The rows of a group lie close to one hidden flat surface of 10 dimensions, which may be shifted away from zero. Surfaces can cross.
Known rows, each followed by its group:
-.29  .01 -.01  .18 -.07  .29 -.16  .13  .17 -.07  .23 -.07  .12  .15 -.27  .00
kame
-.08 -.14 -.01  .27 -.25  .09  .00  .38 -.04 -.16  .17  .06  .04  .13  .10 -.30
bapo
 .16  .14  .00  .11  .05  .20 -.08  .11  .40  .13  .24  .06 -.18  .00  .24  .19
gavum
 .12  .15  .06 -.46  .19 -.13 -.02  .23 -.26  .09 -.13  .00 -.10 -.01 -.20 -.18
gavum
 .26  .34 -.03 -.06 -.01  .10 -.08  .06  .12  .20  .11  .03 -.15 -.11  .13 -.02
gavum
 .04 -.17  .07 -.15  .08  .10 -.05 -.11 -.18  .09  .03  .01  .03 -.03 -.04  .03
kame
 .11 -.03  .03 -.12 -.05  .09 -.06  .12  .01  .09 -.12 -.17  .02  .00 -.27  .07
bapo
 .07 -.16  .01  .06 -.11  .14 -.04 -.05 -.06 -.27 -.34 -.16 -.18 -.03  .01  .03
kame
-.03  .07 -.11 -.03 -.03  .08  .06 -.09  .14  .05 -.12 -.10  .00 -.02  .03  .24
gavum
 .21  .03  .13  .10 -.26 -.03  .06  .28 -.31  .12 -.32 -.05 -.09 -.06  .18  .10
bapo
 .01  .35 -.27 -.22  .07 -.22  .22  .17 -.07 -.08  .05 -.10 -.13  .08  .28 -.15
kame
 .11 -.06 -.12 -.35 -.15  .02  .08  .01 -.32  .25 -.16 -.15  .06 -.14  .00  .07
kame
-.11  .31 -.20 -.15 -.12  .07 -.11  .01 -.11 -.04  .23 -.11 -.03 -.11 -.03 -.31
gavum
-.29 -.06  .00  .05 -.02 -.10 -.05  .14 -.28  .21  .05  .08  .37  .18  .09  .13
Nov
-.19 -.09 -.02 -.24  .04  .01  .04  .08  .09  .05 -.37  .00 -.05 -.16 -.17  .29
Nov
-.53 -.08 -.02  .16  .11  .29  .19  .10 -.04 -.41 -.02  .23  .00  .28 -.03  .02
Nov
-.02 -.11  .05  .08  .12 -.29  .01 -.07 -.19 -.05  .10  .17 -.12 -.06  .50  .01
bapo
 .21  .06  .18 -.14  .12  .05  .36  .03 -.26  .14 -.08  .24 -.10  .03  .05  .13
kame
-.11 -.06 -.13 -.22  .00 -.19 -.18  .29 -.12  .06 -.14 -.21  .07  .06  .02  .03
kame
 .05 -.05  .00 -.23  .01 -.15 -.03  .15 -.07  .09  .01 -.04 -.09 -.15  .00 -.06
Nov
-.23 -.29 -.14 -.16 -.20 -.13  .31  .34 -.27 -.02  .04  .06  .12 -.03  .05 -.12
bapo
-.24 -.21 -.31 -.41 -.14 -.12  .19  .05 -.21  .00  .11 -.05  .13 -.20 -.03 -.26
Nov
 .24  .06  .23  .09  .00  .05  .08  .12 -.13  .01 -.27  .09 -.20  .01  .04  .06
bapo
-.51  .17 -.23 -.30  .23  .02  .14 -.12  .01 -.29  .28  .21 -.20 -.17  .15 -.23
Nov
-.20 -.32 -.29  .22 -.19 -.05 -.04 -.16  .16  .09  .01  .01  .55  .11  .06 -.04
Nov
-.33  .05  .01  .09  .13  .06  .01 -.01  .23 -.06  .12  .23  .06  .00 -.09  .02
vatiz
-.31 -.07  .09 -.39  .23  .06  .00  .16 -.10 -.08 -.39 -.02 -.15 -.07 -.25  .32
Nov
-.01  .20 -.21 -.08 -.11  .07  .08 -.38 -.25  .16  .15 -.07  .16 -.09  .16  .03
kame
-.05  .10  .00 -.24  .18  .28 -.09 -.02 -.16 -.05  .13 -.17 -.05  .23 -.20  .13
kame
 .11  .11  .07 -.06 -.03 -.01 -.11 -.14 -.07  .27  .05 -.06 -.01 -.15  .02  .18
bapo
-.30  .19 -.17 -.28  .10 -.12 -.27  .18 -.04  .16  .12 -.02 -.11 -.16  .36  .16
gavum
-.27  .39 -.04  .14 -.10  .30 -.12 -.02 -.36 -.17  .18 -.04 -.18  .08  .36  .02
gavum
-.01 -.28 -.26 -.07 -.16  .04 -.08 -.05  .24  .00 -.16 -.01  .13 -.18  .04 -.15
vatiz
-.31 -.18 -.24 -.27 -.01 -.17 -.41  .13 -.49  .01 -.03 -.36  .26  .15  .09 -.08
Nov
-.10  .06  .28  .19  .05  .01  .06  .31 -.27  .10  .18  .12  .05  .28  .03  .18
gavum
 .27  .18  .03 -.04 -.10 -.26  .60 -.12 -.24  .02 -.11  .23 -.20 -.24  .31 -.11
Nov
-.11 -.01 -.07 -.19  .32 -.29  .01  .27  .22 -.13 -.03  .08 -.09  .11  .03 -.10
kame
 .17 -.07 -.14  .07 -.03  .31  .21 -.25  .18 -.13  .06 -.08 -.02  .12 -.01  .04
gavum
 .04 -.23 -.09 -.02 -.15  .22  .09 -.13  .17  .08  .23 -.02  .19 -.07 -.30 -.08
vatiz
-.29 -.23 -.03 -.09  .22 -.19  .17 -.01 -.25 -.39 -.02  .17 -.05  .13  .14 -.24
kame
 .08  .07 -.01 -.01 -.04  .11 -.42 -.08 -.06  .10 -.11 -.26  .12  .07 -.13  .03
bapo
-.38  .12 -.27 -.19  .09 -.23  .00 -.20 -.04  .09  .23  .02  .19 -.11  .19 -.03
gavum
-.28 -.10  .09  .15  .08  .14  .05 -.17  .15 -.30  .17  .28 -.21 -.18  .06 -.09
vatiz
 .15  .23 -.09  .16 -.21  .01 -.20  .05  .25  .14  .19 -.06 -.09 -.21  .18 -.08
vatiz
 .24 -.37 -.03 -.28  .04 -.46  .49 -.11 -.40 -.02 -.18  .06  .12 -.04  .07 -.21
Nov
-.01  .08  .00 -.14  .05 -.01 -.06  .20  .04 -.03  .25 -.01 -.06  .03 -.16 -.24
gavum
 .16  .22  .22  .07  .09  .02 -.42  .02 -.28  .33  .15 -.01  .17  .17 -.03  .00
bapo
 .03 -.04  .23 -.07  .01  .15 -.10  .05 -.50  .08 -.08  .03 -.21 -.07  .28  .23
vatiz
-.25 -.11 -.12  .04 -.19  .02 -.01  .00  .10 -.09 -.08  .03  .02 -.22 -.02 -.03
vatiz
-.05  .07  .07 -.16  .11  .01  .42  .14 -.19  .09 -.01  .24  .02  .12 -.03  .10
kame
-.04 -.02  .00  .04 -.23  .01  .00  .09 -.05  .26  .24 -.04  .12 -.13  .01  .14
bapo
-.28  .36  .15  .26 -.16 -.10 -.07  .30  .20 -.04  .02 -.07 -.11 -.09 -.21  .12
vatiz
-.30 -.20  .19  .16  .01  .40  .03 -.20 -.15 -.29 -.31  .32 -.36 -.27  .35  .24
vatiz
 .15  .01  .14  .04  .27  .24 -.06  .15  .51 -.23  .21  .09 -.33  .11 -.12  .00
gavum
-.12  .43  .12  .00 -.12 -.21 -.06  .06 -.20  .08  .11 -.24 -.16 -.17 -.07  .16
vatiz
-.24  .26 -.17 -.03 -.02 -.22  .03  .02 -.12  .04 -.01  .18 -.06 -.15  .54  .01
Nov
-.09 -.08 -.09 -.18  .17 -.02  .24 -.12  .01  .18  .10  .15  .23  .10 -.05  .13
gavum
 .10  .01 -.06 -.40  .12  .11  .00 -.01  .05  .31  .07 -.03  .06 -.08 -.21  .15
kame
-.17  .32  .08  .09 -.02 -.03  .10 -.35  .19 -.27  .03 -.13 -.31 -.32 -.17  .13
vatiz
-.13 -.21 -.09 -.08 -.04 -.08  .14 -.01 -.10 -.07 -.24  .01  .10  .01  .03  .03
Nov
 .01  .02 -.09 -.19  .16 -.29 -.07  .02  .23 -.10 -.06 -.15 -.03  .01 -.20 -.08
vatiz
 .24  .15  .17  .19 -.13  .02 -.22  .19 -.25  .11 -.06  .01 -.07  .04  .20 -.11
bapo
-.14 -.26 -.23 -.17 -.45  .07  .19  .15  .14  .13  .04 -.31  .06 -.29 -.19  .18
bapo
 .09  .08  .00 -.05 -.15 -.20  .14  .14 -.19  .29  .14  .15  .14 -.09  .13 -.12
bapo
 .18 -.16  .08 -.07 -.21 -.33  .16 -.11 -.24  .10 -.05 -.12 -.02 -.30  .02 -.03
vatiz

New rows. What belongs after each?
 .04 -.07 -.12 -.48  .01  .09  .07 -.01  .35 -.14 -.10 -.11 -.36 -.45 -.35 -.08
Nov
 .25 -.13 -.24  .12 -.50  .26 -.18  .18  .19 -.19 -.10 -.67 -.23 -.03  .07  .09
gavum
 .19 -.31 -.02 -.10 -.09 -.09 -.10  .21 -.18 -.19 -.23 -.26 -.11  .08  .04 -.15
Nov
-.05  .07 -.09  .10 -.12  .26 -.05  .07  .18  .01  .13 -.10 -.08  .03  .08  .18
gavum
-.03  .05 -.22 -.17 -.13  .17 -.09 -.09  .08  .30 -.18 -.17  .27  .01 -.15  .27
vatiz
-.31  .16  .01 -.06  .15 -.03  .17  .11 -.34  .09  .27  .14  .20  .29  .03  .03
kame
 .06 -.14  .34  .43 -.05  .17  .11 -.02 -.07 -.06  .07  .31 -.02  .08  .00  .02
kame
 .19 -.08 -.03 -.09 -.11 -.02 -.04 -.04 -.07  .18 -.10 -.04  .00 -.17  .07  .02
kame
-.07  .14  .17  .49 -.15  .10 -.12  .07 -.07  .24  .16  .23  .30  .19  .11  .05
bapo
-.25  .11  .07  .11  .35 -.08 -.25  .02  .18 -.07  .25  .26 -.02  .12  .23 -.01
Nov
-.01 -.02 -.05 -.13 -.02  .12  .08  .08 -.09 -.01 -.01 -.11  .03  .08 -.14  .03
gavum
 .06  .38 -.12  .29 -.26  .01 -.18  .41  .34  .11  .41 -.12 -.04  .07  .12 -.19
kame
 .02 -.01  .00  .08 -.04 -.09  .37 -.08  .02 -.09 -.13  .27 -.13 -.13  .24 -.01
bapo
-.35 -.15  .07  .08 -.10  .24 -.09  .03 -.24 -.07  .09  .01  .00 -.01  .06  .18
bapo
-.16 -.02  .17  .19 -.20 -.07  .27 -.28 -.13 -.02 -.08  .15 -.08 -.36  .02  .20
vatiz
 .22  .16  .05  .32 -.24  .32  .19 -.08 -.10 -.12  .21 -.08  .01  .20 -.10 -.16
gavum
-.18  .23  .08 -.07  .00  .22  .16 -.14 -.11 -.02 -.03 -.04 -.06 -.05 -.26  .21
Nov
 .07 -.01 -.25 -.17 -.09 -.20  .31 -.32  .19 -.05  .02  .05 -.21 -.46  .35 -.06
bapo
-.14 -.05  .03  .01 -.12  .15 -.11 -.01  .00  .18  .07 -.14  .08 -.08 -.14  .30
bapo
 .04 -.32 -.05 -.11 -.03  .34  .02 -.28 -.03 -.05 -.06  .06 -.03 -.13  .04  .04
vatiz
-.23  .10 -.09  .17 -.24  .20  .04 -.26  .23 -.04 -.01  .03 -.01 -.30 -.05  .11
vatiz
-.03 -.03  .06 -.20 -.10  .14  .50  .05 -.08 -.08 -.08  .09 -.14 -.17 -.27  .00
Nov
 .05 -.01  .05  .02  .16 -.12 -.07 -.09  .12  .07  .03  .06  .15  .13 -.11 -.01
bapo
 .04 -.33 -.26 -.24 -.06 -.30  .29  .03  .09 -.04  .10  .15  .04 -.25  .13 -.36
Nov
 .10 -.11  .15 -.17  .04  .07 -.26  .19 -.22  .31  .19 -.05  .09  .06 -.11  .07
kame
 .15  .16  .01 -.52  .48 -.13  .09  .01 -.16  .07  .19  .32 -.08  .06 -.05 -.37
gavum
-.56  .09 -.35 -.08  .01  .26 -.18  .04  .08 -.49 -.02 -.10 -.19 -.01  .22 -.12
Nov
 .07 -.15 -.08  .04  .07 -.38  .06 -.04  .05  .11  .02 -.07  .09  .07  .38  .28
gavum
-.20  .06  .03 -.08  .31 -.08 -.16  .16 -.03 -.10  .19 -.01  .00  .28 -.03 -.03
kame
-.30  .10  .12  .09 -.28  .39  .04 -.17 -.26 -.05  .05 -.05 -.20 -.28 -.02  .30
vatiz
-.02 -.21  .06 -.04  .31 -.30 -.19 -.10  .31  .17  .02  .20  .17 -.02  .02  .06
Nov
 .00 -.06  .08 -.11  .10  .02  .17  .08 -.03  .00 -.18  .10 -.03  .05 -.06  .11
kame
-.34 -.06  .06  .16 -.07 -.04  .11 -.31 -.13 -.23 -.03  .33 -.26 -.46  .45  .01
vatiz
 .02 -.11 -.25 -.38  .03 -.06 -.46 -.02 -.08 -.03  .09 -.43  .01 -.06 -.10 -.22
bapo
 .08 -.01  .16 -.16  .22  .20  .19 -.06  .12  .23  .12  .29  .00 -.01 -.25  .16
kame
-.09  .02  .08 -.04  .08 -.01 -.16  .06  .15  .17 -.02  .04  .05 -.04 -.11  .18
Nov
 .09  .05 -.05  .10  .12 -.30 -.06 -.07  .12  .19  .24  .16  .29  .13  .02 -.22
bapo
-.40  .04 -.11 -.22 -.04  .20 -.04 -.14 -.27  .12 -.38 -.06  .13 -.07  .03  .45
vatiz
-.29 -.21 -.01 -.24  .02  .08  .09  .09 -.21 -.06 -.09 -.06  .11  .07 -.30  .08
Nov
 .13  .24  .21  .24 -.13  .01 -.18  .13 -.37  .29  .28  .19  .01 -.02  .36 -.08
bapo
-.14 -.07 -.18 -.34 -.15 -.17  .30 -.08 -.11  .25 -.30  .03  .15 -.34 -.06  .18
Nov
 .38 -.19  .07  .08  .01 -.21 -.11  .33 -.10 -.03  .16 -.21 -.21  .18  .45  .02
gavum
 .28  .02  .09  .12 -.15  .24 -.08  .00  .10  .08  .11 -.03 -.14 -.10 -.03 -.03
kame
 .01 -.07 -.25 -.04 -.25 -.09 -.02 -.15  .04  .02 -.03 -.17 -.08 -.30  .25  .03
bapo
 .24  .17  .19  .16  .23 -.28 -.37  .08  .12  .17  .16  .02 -.07  .11  .26  .02
kame
 .05 -.10 -.05  .06  .22  .11  .10  .00  .31  .13  .39  .22  .00  .17  .32  .19
gavum
-.20 -.13 -.35 -.16 -.14  .04 -.23 -.05  .09 -.24 -.09 -.37 -.01 -.10 -.03 -.15
kame
-.09 -.11  .12  .25 -.17  .01  .12  .20  .30  .07  .12  .14  .17  .00 -.36 -.03
vatiz
-.01  .23 -.28 -.12 -.27 -.10  .01  .26 -.21  .00 -.09 -.33  .00  .02  .19 -.05
kame
-.20  .18 -.19 -.06  .06  .09  .06  .11  .04 -.29  .05 -.14 -.09  .20 -.01 -.07
kame
-.08 -.21 -.13 -.21 -.05  .25  .10 -.03  .02 -.23 -.15 -.12 -.12 -.07 -.18 -.06
kame
 .38  .42  .10  .14  .00  .17  .02 -.18  .13 -.14 -.22 -.07 -.31 -.05 -.03 -.02
gavum
-.08 -.05 -.06 -.24  .11 -.15  .13 -.18 -.31 -.09 -.16 -.08  .01 -.01  .02 -.02
Nov
 .11  .10 -.06 -.09  .06 -.05 -.13  .02  .19  .06 -.19 -.14 -.05  .02 -.07  .10
vatiz
 .26 -.04  .17  .02  .26  .34  .19 -.05  .20 -.11 -.32  .06 -.31  .21  .04  .46
gavum
 .14  .03  .06  .02  .14  .18  .02 -.23  .26  .02 -.03  .02 -.04  .04 -.18  .18
vatiz
 .02 -.17  .34  .14  .10  .09  .14 -.02 -.02  .22 -.24  .29  .10  .04 -.19  .36
kame
 .30 -.09 -.10 -.04 -.10  .03 -.09  .15  .09 -.09  .08 -.30 -.19  .04  .12 -.06
gavum
-.04  .04  .10  .52 -.12 -.18 -.06 -.06  .26 -.28  .13 -.21 -.08  .12  .06  .08
gavum
-.18 -.03 -.19 -.05 -.14 -.12  .10 -.21 -.02  .22 -.21  .06  .25 -.21  .09  .16
vatiz
-.06  .39 -.10  .12 -.02 -.01 -.20 -.08  .38 -.07 -.27 -.10 -.19 -.18  .10  .19
vatiz
 .09 -.39 -.03 -.11  .11  .22 -.04 -.17  .03 -.17 -.12  .12 -.14 -.07  .11 -.09
vatiz
-.10  .00 -.04 -.36  .20 -.31 -.04 -.26 -.52  .14 -.14 -.15  .20  .04  .01  .13
Nov
-.15  .00  .10  .19  .07 -.03 -.11 -.07 -.07 -.06 -.07  .01  .08  .18  .04  .15
kame
 .15  .19  .11  .41 -.37 -.04 -.11  .00 -.05  .39  .08 -.02  .06 -.19  .41  .30
bapo
-.40  .23 -.06  .01 -.03  .10  .00 -.17 -.07  .18  .07  .12  .16 -.13  .05  .25
vatiz
-.21 -.21  .21 -.09  .11  .00 -.03  .55  .12  .24  .05  .05  .09  .19 -.23  .38
gavum
 .30  .04  .25  .20  .12 -.14 -.16  .15  .04  .03  .09  .10 -.17  .04  .20 -.06
kame
-.01  .34 -.14 -.15 -.05  .23  .08 -.19 -.22  .03 -.01 -.01 -.03 -.04  .00 -.09
gavum
 .24 -.11 -.10  .16 -.07 -.25  .11 -.24  .46  .06 -.40  .13  .07 -.21  .11  .02
vatiz
 .02 -.15  .14 -.08 -.08 -.08 -.12  .36 -.14  .25 -.09 -.06  .09  .00 -.14  .12
Nov
-.30 -.09 -.17  .15 -.17  .08 -.12 -.05 -.02 -.01  .14 -.02  .26  .04  .04 -.07
bapo
-.08  .19 -.08 -.03  .01  .05  .07  .12  .01  .04  .17  .00  .02  .12  .00  .00
kame
 .22 -.13  .18  .01 -.05  .12  .33  .06 -.07  .08 -.06  .30 -.11 -.10  .00 -.01
kame
 .07  .15 -.07 -.08  .12 -.13  .19 -.22 -.08  .09  .22  .22  .01 -.06  .25 -.11
kame
-.24 -.01  .10  .12 -.03  .06  .03 -.04  .05 -.25  .19  .12 -.20 -.21  .01 -.09
vatiz
-.23  .04 -.25 -.11 -.12 -.04  .19  .06 -.07 -.13  .22  .14 -.01 -.14  .26 -.29
Nov
 .05  .18  .24  .17 -.06  .03  .07  .11 -.38  .13  .11  .03  .07  .20 -.03  .10
Nov
-.24 -.03  .15  .29 -.12  .32  .06 -.08 -.04  .23  .06  .43  .12 -.07  .20  .26
vatiz
